The rows are grouped in 3 ways, from coarse to fine. Each group lies inside one group of the grouping before and may be the whole of it. The rows also spread widely along 9 directions, which tell nothing about the answers.
Some rows, each with its group in each grouping after it:
[ 25 -14  12  53  -2  27  17  14   4 -54 -12  10 -29  -8 -31  23  10   2
 -17 -12] -> z_867 z_330 z_425
[ 15   1  -5  26   1  -3  24   8   9 -12  -7   9 -17 -15  14  11 -17   5
  -3   6] -> z_767 z_893 z_704
[ -3 -54  -6  42  21 -30  42 -10 -10 -69 -18  32  -1 -42 -17  48  19  49
  -6 -27] -> z_867 z_631 z_142
[  2 -59 -51  -7   2 -20 -21  -6 -36  32  10  40 -41  31   2  17  -8  16
  12  16] -> z_867 z_14 z_683
[-37 -18  -7  38  27 -26 -23 -16   1  20 -21   2   1  -7   6  12  38  26
  10  22] -> z_767 z_893 z_461
[  1  46  37 -30 -12  -7  17  27  30  10  -1  -9  16 -19  27  37  24 -26
  25 -16] -> z_681 z_108 z_175
[ 16 -50  22  12   4  -5 -12  -4  -2 -13   0  15 -21   0 -11  33   9  21
  21 -12] -> z_700 z_321 z_196
[ -7  15  -4  15   3 -42  64   2  -1 -31 -40 -14  19  -5   0  36   8  44
 -23 -32] -> z_700 z_285 z_819
[-35  21  18   6  -3 -22  21  26 -28  -2  -5  24  11 -34  24  39   4 -22
  13 -12] -> z_700 z_228 z_727
[ 12 -35 -21 -15  -3 -13   3 -12  -5  -1   4  18  -9   3  -2  11  -9  25
  -1   8] -> z_681 z_732 z_908
[ -5   6  13   5   0   1  10   9  18  -9   9   5   8 -34  10   6  -1 -13
   8  -3] -> z_767 z_57 z_389
[  3 -14  39  -2  31 -18 -22 -12  34  11   7   4  25 -20   5  -3  13   9
  35   1] -> z_767 z_893 z_851
[ 16  10   4 -21   6 -28  15   8  12  13  -6   5   5   8  12  25   2  11
  19 -18] -> z_867 z_631 z_585
[ -1 -16 -21 -14 -15   3   6   0 -10  -8  12 -16  -3   4 -21  13 -16  12
 -16 -19] -> z_767 z_62 z_941
[  4  20  39 -12  13   3 -30  -5  -2  21  -3 -22  25  26 -14 -23   7  -3
   8 -10] -> z_700 z_126 z_385
[  8  18  24 -17  -4   8 -26  12  17  18   6 -15   7  22 -14  14  27 -15
  17 -19] -> z_867 z_330 z_558
[-29  -2 -13  15  -5   8 -17   9 -27   2   3   6  -7   4 -16  17  22 -10
  -4  -3] -> z_867 z_631 z_283
[-16  13  17 -48  -7 -41  21  15  -2  -8  17 -13  33 -17   0  42  -4   2
  11 -53] -> z_767 z_62 z_884
[-26 -35 -17  -1  10 -24   5 -22 -37 -10   1   6  23   5 -24  -9 -18  29
 -20  -7] -> z_700 z_285 z_227
[ 17 -42  24  23   3  -9 -23   8 -23  -4   1  24 -39  17 -10  34   5   8
  24  -4] -> z_700 z_321 z_462
[ 26 -25 -16 -14 -10  14 -26   2  13  36  17   3 -33  20  10   3 -21  -4
  12  18] -> z_767 z_931 z_774
[-16   4   3  13   0  15  -2  -8 -16 -10  -2 -15  16   0 -19  -9   2   1
 -20  -7] -> z_700 z_321 z_146
[ -8 -15  17 -21  -1   0  22  12  -6 -26  31  40  18 -59  19  14 -21 -26
  16  -2] -> z_681 z_108 z_349
[  7  24  40 -18  -5  11 -18  18 -22  10  15  -3  14  12  -8 -14 -29 -34
   8 -13] -> z_700 z_228 z_616
[-12   9 -42 -14 -10  25  -8  -3 -16  21   9 -11   5  23 -15 -31 -16 -17
 -28   7] -> z_867 z_14 z_964
[ -5 -16  -2  35  27 -30  20   3 -16 -14 -12  44 -10 -26  17  25   2  12
  16   9] -> z_867 z_631 z_585
[  6  35  29 -14 -20  16 -15  25 -17  21   6 -15  -4  34  -7   0 -14 -33
   3 -10] -> z_700 z_285 z_227
[ 36  29  35  23   1  -7  -1  17  27   0 -28 -32 -19  36  -7  25  15  16
   5 -16] -> z_767 z_893 z_704
[  4  37  -1  31   3 -15  -1   3  -4  15 -47 -33 -11  52  -6  13  28  27
 -17  13] -> z_681 z_108 z_349
[ -9 -27  -6  25  15  -8  -1 -17 -12  -2 -16   8   7  -4  -7  -4  -4  26
  -7  12] -> z_700 z_228 z_616
[  4 -41  -4 -31   4 -59  19  14 -77  -5  23  56 -15  10  10  27 -55   8
  19 -26] -> z_700 z_126 z_385
[-19  25   1  18   3   5  -4   1 -13  21 -17  -5   8   2   9  -9   0  -7
  -8  16] -> z_700 z_228 z_727
[ -6 -24 -12 -11  -7 -20  23  15 -32 -17  29  35  -6 -26  11  22 -43 -11
   2 -13] -> z_767 z_931 z_774
[-11 -37  -4 -16  13 -10 -15 -21 -16  17  16  16  19  -2  -4 -21 -21  12
   8   7] -> z_700 z_285 z_819
[-12  10   1 -42  -6 -13  20  11 -16   5  28  24  22 -28  21   2 -28 -28
  12  -2] -> z_681 z_108 z_175
[ 17 -26  22 -28 -16  42  17   0  37 -49  30  -1  24 -54 -17   7  -4 -10
  -7 -24] -> z_681 z_108 z_349
[-27 -56   4 -28  20  -9 -14 -19 -16 -13  55  41  40 -57  -6 -23 -35 -12
  18  -4] -> z_767 z_893 z_851
[ -5   3  11  -9  -8  20   0  -1   2  -7   1 -18  21  -6 -19  -3  -4  -1
 -16 -16] -> z_700 z_228 z_727
[ -9 -22  16 -11  -1   0  -9  11 -46   0  32  41  -2 -13   2  -4 -40 -29
  17   1] -> z_700 z_285 z_819
[-19 -11  14  20   0  45 -24  -4  21 -11  17  -6  13 -40 -11  -8  16 -23
  -7   8] -> z_767 z_931 z_774

New rows, each followed by its group in each grouping:
[  9  -5  26 -33  19 -10 -30  -9  16  26  16   1  30   6  -7 -12   5  -1
  30  -8] -> z_867 z_631 z_585
[-12  13  27  52  17   3  38  13  15 -53 -19  21  11 -62   5  33  30  -4
   1 -12] -> z_867 z_631 z_585
[ 23   1  40  -8  13  -2  10  -2  16 -27   9  13  24 -25  -3  -6 -13   1
  10  -7] -> z_681 z_732 z_908
[ 12  -5   0   7   7  24 -27 -13  13  40   1   4 -11   9  16 -22  -4  -7
  13  34] -> z_700 z_321 z_146
[ -5   1   0  14  -4 -10  15  -4  -8 -13 -21 -20   0  14 -14  22  13  25
 -15 -19] -> z_700 z_321 z_196
[  5 -20 -17 -22  -6  10  30   4  13 -19  19  24   7 -39   6  13 -10  -9
  -1 -18] -> z_867 z_14 z_683
[ -9 -36 -38 -16  -3 -12   3 -21 -10   3   4  14   3  -5  -3   6  -3  27
 -10  11] -> z_681 z_732 z_908
[-16  -6 -30 -26  -7   2  11  -9   6   2   6  -6  21 -12  -8  10   8   9
 -12 -15] -> z_867 z_631 z_585
[-13   7  17  -1  -2 -27  48   9 -11 -44 -14  -7  30 -20 -12  33   2  21
 -16 -47] -> z_700 z_285 z_819
[-15 -15 -15  -5  11 -20  12  -3 -25 -11   7  20  14  -6  -9   1  -7   4
  -4 -13] -> z_867 z_14 z_683
[-10   1   2  40   8   8  -4   0 -38 -31   2  -6  -2   3 -33 -16 -24  -2
 -29  -1] -> z_767 z_62 z_884
[  1 -24 -12 -16  -7  -5 -33  -2  -8  26  14 -11 -14  30 -11  12  -4   6
   3  -4] -> z_767 z_931 z_774
[  4 -12  14 -35  18 -43 -14   2 -27  10  15  15  20  29 -16   1 -12   4
  21 -30] -> z_867 z_14 z_683
[ 12 -11   9  -1   1  24 -14  -6  -1   7   4  -1  -2   3  -6 -16  -8  -3
  -1   5] -> z_700 z_126 z_385
[  1  14  -8   5  -6   6  15   4  -3  13  -7   1  -6   0  18   5 -10  -3
  -2   6] -> z_700 z_321 z_146
[-19  22  15  31  -5   2 -16   9 -42  -6 -17 -24  -5  37 -29  12  18  -1
 -17 -16] -> z_700 z_321 z_146
[-22  13 -10   9  13  -5  12 -12  -5  18  -6   9  18 -18  25 -12  -7  -1
   0  19] -> z_700 z_321 z_146
[  6 -36 -15  -9   8 -31 -15  11 -50  17  18  48 -29  28   1  15 -24  -5
  23  -1] -> z_867 z_14 z_683
[  1  13  11  35   9  49   1  11  25  -6   2  21  -6 -41  14 -15  10 -41
   5  27] -> z_867 z_14 z_964
[ 34   5  -5 -47 -24  22  23   2  27   8  18 -14   6   1   8  -2 -33  -3
  -4 -20] -> z_700 z_321 z_146
[ 46  15  23   5  -5   9  18  23  12  -9   9  10 -27  -6  14   6 -44 -18
  10  -1] -> z_767 z_62 z_884
[-48 -26 -47   2 -17  -8  -1  -7 -21  24 -16  -3  -6  -3   1  40  32  25
 -14   2] -> z_700 z_228 z_727
[ 22   0  -2   2  -5  25  -8  -9  42  14 -12 -11 -10   2   6   4  22  12
   0  23] -> z_681 z_732 z_908
[-26 -18   4  20  17 -17 -36   5 -53   6   5  17  -7  28 -28   4  13  -9
   7  -2] -> z_867 z_14 z_964
[  9 -15 -10   6   5   3   6  -5   3  -2   6   2  -7  -9  -1  -4 -23  10
  -4   7] -> z_767 z_62 z_941
[-47  27 -35  55 -12  13  10  18 -69   9 -18  20 -25  -1  12   1 -13 -27
 -31  31] -> z_700 z_228 z_727
[-14 -25 -10  21  -4  -9  -8  -2 -43   0  -9   6 -17  27 -21  12  -4  15
 -13   1] -> z_700 z_285 z_227
[-13  -2 -11   4   4   8  18  -6   7 -22   0   5  21 -32  -4   4  10   5
 -10 -10] -> z_867 z_631 z_142
[ -3  -6   5 -18   2  -7 -13   5 -44  24  22  26   3  15   5 -24 -49 -22
  11  10] -> z_700 z_285 z_819
[ 10  74 -13  22 -14  16  27  36  -4  25 -20  10 -29   7  40   8 -12 -40
  -3  22] -> z_867 z_631 z_585
[ 17  11  27  -5   8 -49  14  28 -33 -14  -7  15 -10  34 -10  39  -2   4
  16 -42] -> z_867 z_14 z_683
[ 22 -56   6 -13  -5   1 -31   9 -35   6  31  42 -38  13  -5  14 -26 -11
  26  15] -> z_681 z_108 z_349
[ -3 -23  -4   7   0  -7   4   6 -38 -31  11  21  -4  -1 -24  16  -9   3
  -6 -22] -> z_867 z_631 z_142
[ -4  22  37  -9   3  30   0  20  -9 -25  35  27  28 -47  -1 -19 -23 -55
  12 -12] -> z_867 z_631 z_142
[ 18  -2  -3  -2  -2  -8   4  -3  11   6 -15 -12 -10  21  -2  12   8  21
  -4   5] -> z_681 z_108 z_175
[-14  34  28  35  22  16  17  -9  35 -32 -13 -26  48 -43  -7 -23   8  -4
 -24  -4] -> z_767 z_931 z_774
[ 22 -40  27   5   9 -22 -21  11 -37  17  14  50 -35  19  10  13 -34  -6
  39  13] -> z_700 z_285 z_227
[  4   9  -6  12 -28  70 -39  10  20  20  14 -25 -28   1 -10  -6   9 -34
 -11  20] -> z_767 z_62 z_884
[ 22  -7   6  19   7  52 -25 -26  41  19  -8 -21  -1   5  -5 -41   2   4
  -7  33] -> z_700 z_321 z_196
[  0 -15   5  -2  -4   1 -20   7   4  17  11   5 -12  -2   5  17   4  -7
  18   0] -> z_767 z_893 z_704
[-22  37  35 -25 -38  44  -1  47 -23 -28  52   1  13 -40 -15  14 -18 -81
  -1 -39] -> z_767 z_893 z_851
[  8   5  21 -10  -8 -12   4  16  10 -10  10  -6   2  -7  -5  20  -3  -4
   8 -24] -> z_767 z_57 z_389
[  0 -17  25 -22   0 -18  14  12   0 -30  31  19  21 -41  -3  14 -22 -10
  14 -30] -> z_767 z_57 z_389
[ 37  -7  16  21  21 -41  -2   8 -53  19 -13  36 -30  47  13 -15 -64   7
  16  20] -> z_700 z_228 z_616
[  1  28 -10 -13 -20   9  15  12 -12  16  -9 -12   0  16   4   2 -21  -8
 -18  -7] -> z_700 z_228 z_727
[ 16  -6  20 -11  13   8  10 -11  -9 -18   8   1  25  -5 -16 -33 -35   5
 -10 -13] -> z_700 z_126 z_385
[-22 -17  -8  38  13 -24  32   1 -19 -52 -26   0   8 -11 -32  35  32  30
 -25 -32] -> z_867 z_14 z_964
[ -4  -9  48 -34  27 -45 -46   7 -17  42  34  25  21  11  13  -2 -20 -21
  56  -5] -> z_767 z_931 z_774
[ 14  24  -3  -8 -18   1  16  27   8  15   5   2 -24  -6  25  31 -15 -18
  10  -3] -> z_767 z_62 z_884
[-38  10  13  37  32  -8  -9  -5 -36 -17  -2  17  27 -14 -18 -21  12 -15
  -7   3] -> z_867 z_14 z_683
[ -9  -3  -7  -2  18  -4  14  -6   9   1  10  31  20 -44  22  -8 -11 -10
  12  11] -> z_867 z_631 z_585
[ -8  22  25  11   4  16 -17  24 -20  -1  11  12   0   1 -10  -3   5 -45
   8  -5] -> z_867 z_14 z_964
[-11 -34 -35 -32  -5  -4   9 -24  10  14  -2 -10  14  -3  -2  11   8  37
 -11 -11] -> z_700 z_126 z_385
[ 10 -15   1   8  -2   7  -2  13  -2  -3   5  24 -21  -9   1  28   7  -8
  16  -4] -> z_867 z_631 z_585
[-13   8   2  26  11  19 -20  -6  19  16  -4  -4   3 -16   6 -13  15 -10
   4  26] -> z_767 z_893 z_851
[-23   3 -26  48  10  -9  17  -2 -19  18 -23  30 -23 -16  37   5  -4  -2
   1  41] -> z_700 z_321 z_462
[ 25  30  25  -5 -19  -4  -9  43 -33   9  15   4 -33  37   2  22 -37 -38
   8 -17] -> z_767 z_931 z_774
[ 24  -6   8  -9  -9 -19 -31   6  -2  45 -29 -28 -30  73 -13  36  22  33
  14 -12] -> z_700 z_228 z_727
[ 10  19   5  14 -23  36  -1  18 -23 -25   4  -2 -16   8 -22   0 -10 -24
 -25   1] -> z_681 z_732 z_908
[  8  27  -5   6  -3  26  40   8  42 -15  -7   6  11 -49  22   8   4 -13
  -6   0] -> z_867 z_631 z_585
[-25 -11   8  -2 -11   5 -25  18  -1  16  20  13 -10 -24  11  38  24 -24
  27  -4] -> z_767 z_893 z_704
[-27   1 -21  -3 -37 -11  24  40 -39 -26   0   8 -26  -5 -12  90  34  -8
  -6 -49] -> z_867 z_631 z_585
[ -6   6 -24   6  -5   2  24  -3  12  -5 -10 -22   2 -10  -3  11  -2  18
 -21  -5] -> z_767 z_62 z_941
[ -5  10   5   8  -2  10  10  -2  -5 -25  -2  -2  15 -13 -15  -2   2   0
 -20  -1] -> z_681 z_732 z_908
[ 50   8  26 -15 -14  49 -41  21  24  31  20   3 -32  24  -2  -4  -7 -38
  25   9] -> z_867 z_631 z_585
[  4 -19  -6   6  -7  42   7 -13  14 -32  13   9   9 -38 -14 -14  -6  -4
 -23  13] -> z_681 z_732 z_908
[ -2 -20 -10   2  -5  26 -13  -7  26   6  11  -7   0 -18  -2   3   6  -2
  -5   7] -> z_767 z_931 z_774
[  4 -25 -10  12  23 -13  -4 -24  13   4  -2  -3  14  -3  -2 -20 -16  26
  -7  14] -> z_767 z_931 z_774
[ -7 -16   2  -5   6  -5 -26  -9   9  12  -5 -14   6  18 -23  17  35  22
   8 -15] -> z_867 z_631 z_283
[-14  -7  15  -1  -3  15   4  -3  -9 -24   7  -2  30 -26 -18  -6 -10  -5
 -13 -17] -> z_700 z_228 z_616
[-11 -12  -7  -1  16 -16   9 -16 -21   3  -5   8  17  -4   0 -13 -13  19
  -7   1] -> z_700 z_126 z_385
[ 13  23 -23  27   2 -10  -3   4  -6  22 -42 -24 -28  63 -12  11  24  23
 -17   2] -> z_867 z_14 z_683
[  5 -14 -28 -14   6 -18  -7 -13  -2  38  -5  10  -7  20  19  -4 -10  18
   7  33] -> z_681 z_108 z_349
[  8 -24  14  23  13 -16  -3  -1 -20 -17  -4  31 -14  -4  -2  13  -1  11
  10  14] -> z_681 z_732 z_908
[-12   9  17  10   3  -2  -1  12  -3  -4   6  -3   2 -15  -1  17   5 -10
   8  -7] -> z_767 z_62 z_941
[-10 -17 -14  -3   0  41 -10 -23  35  28   7   5  13 -34  16 -27  -2  -9
   0  37] -> z_700 z_285 z_227
[-19  -9 -18 -15 -11  11   6   2 -28  11  17  22   6 -20   9  -6 -33 -19
  -7   7] -> z_700 z_228 z_727
[ 10  15  -2  53   8  -1  -8   2   9   0 -50 -28 -24  39 -21  30  51  34
 -14  -1] -> z_867 z_631 z_585
[  6 -12  -7 -11  -7   7 -19   8  -8  17  11  14 -17   8   1  18   7  -9
  16  -1] -> z_867 z_631 z_142
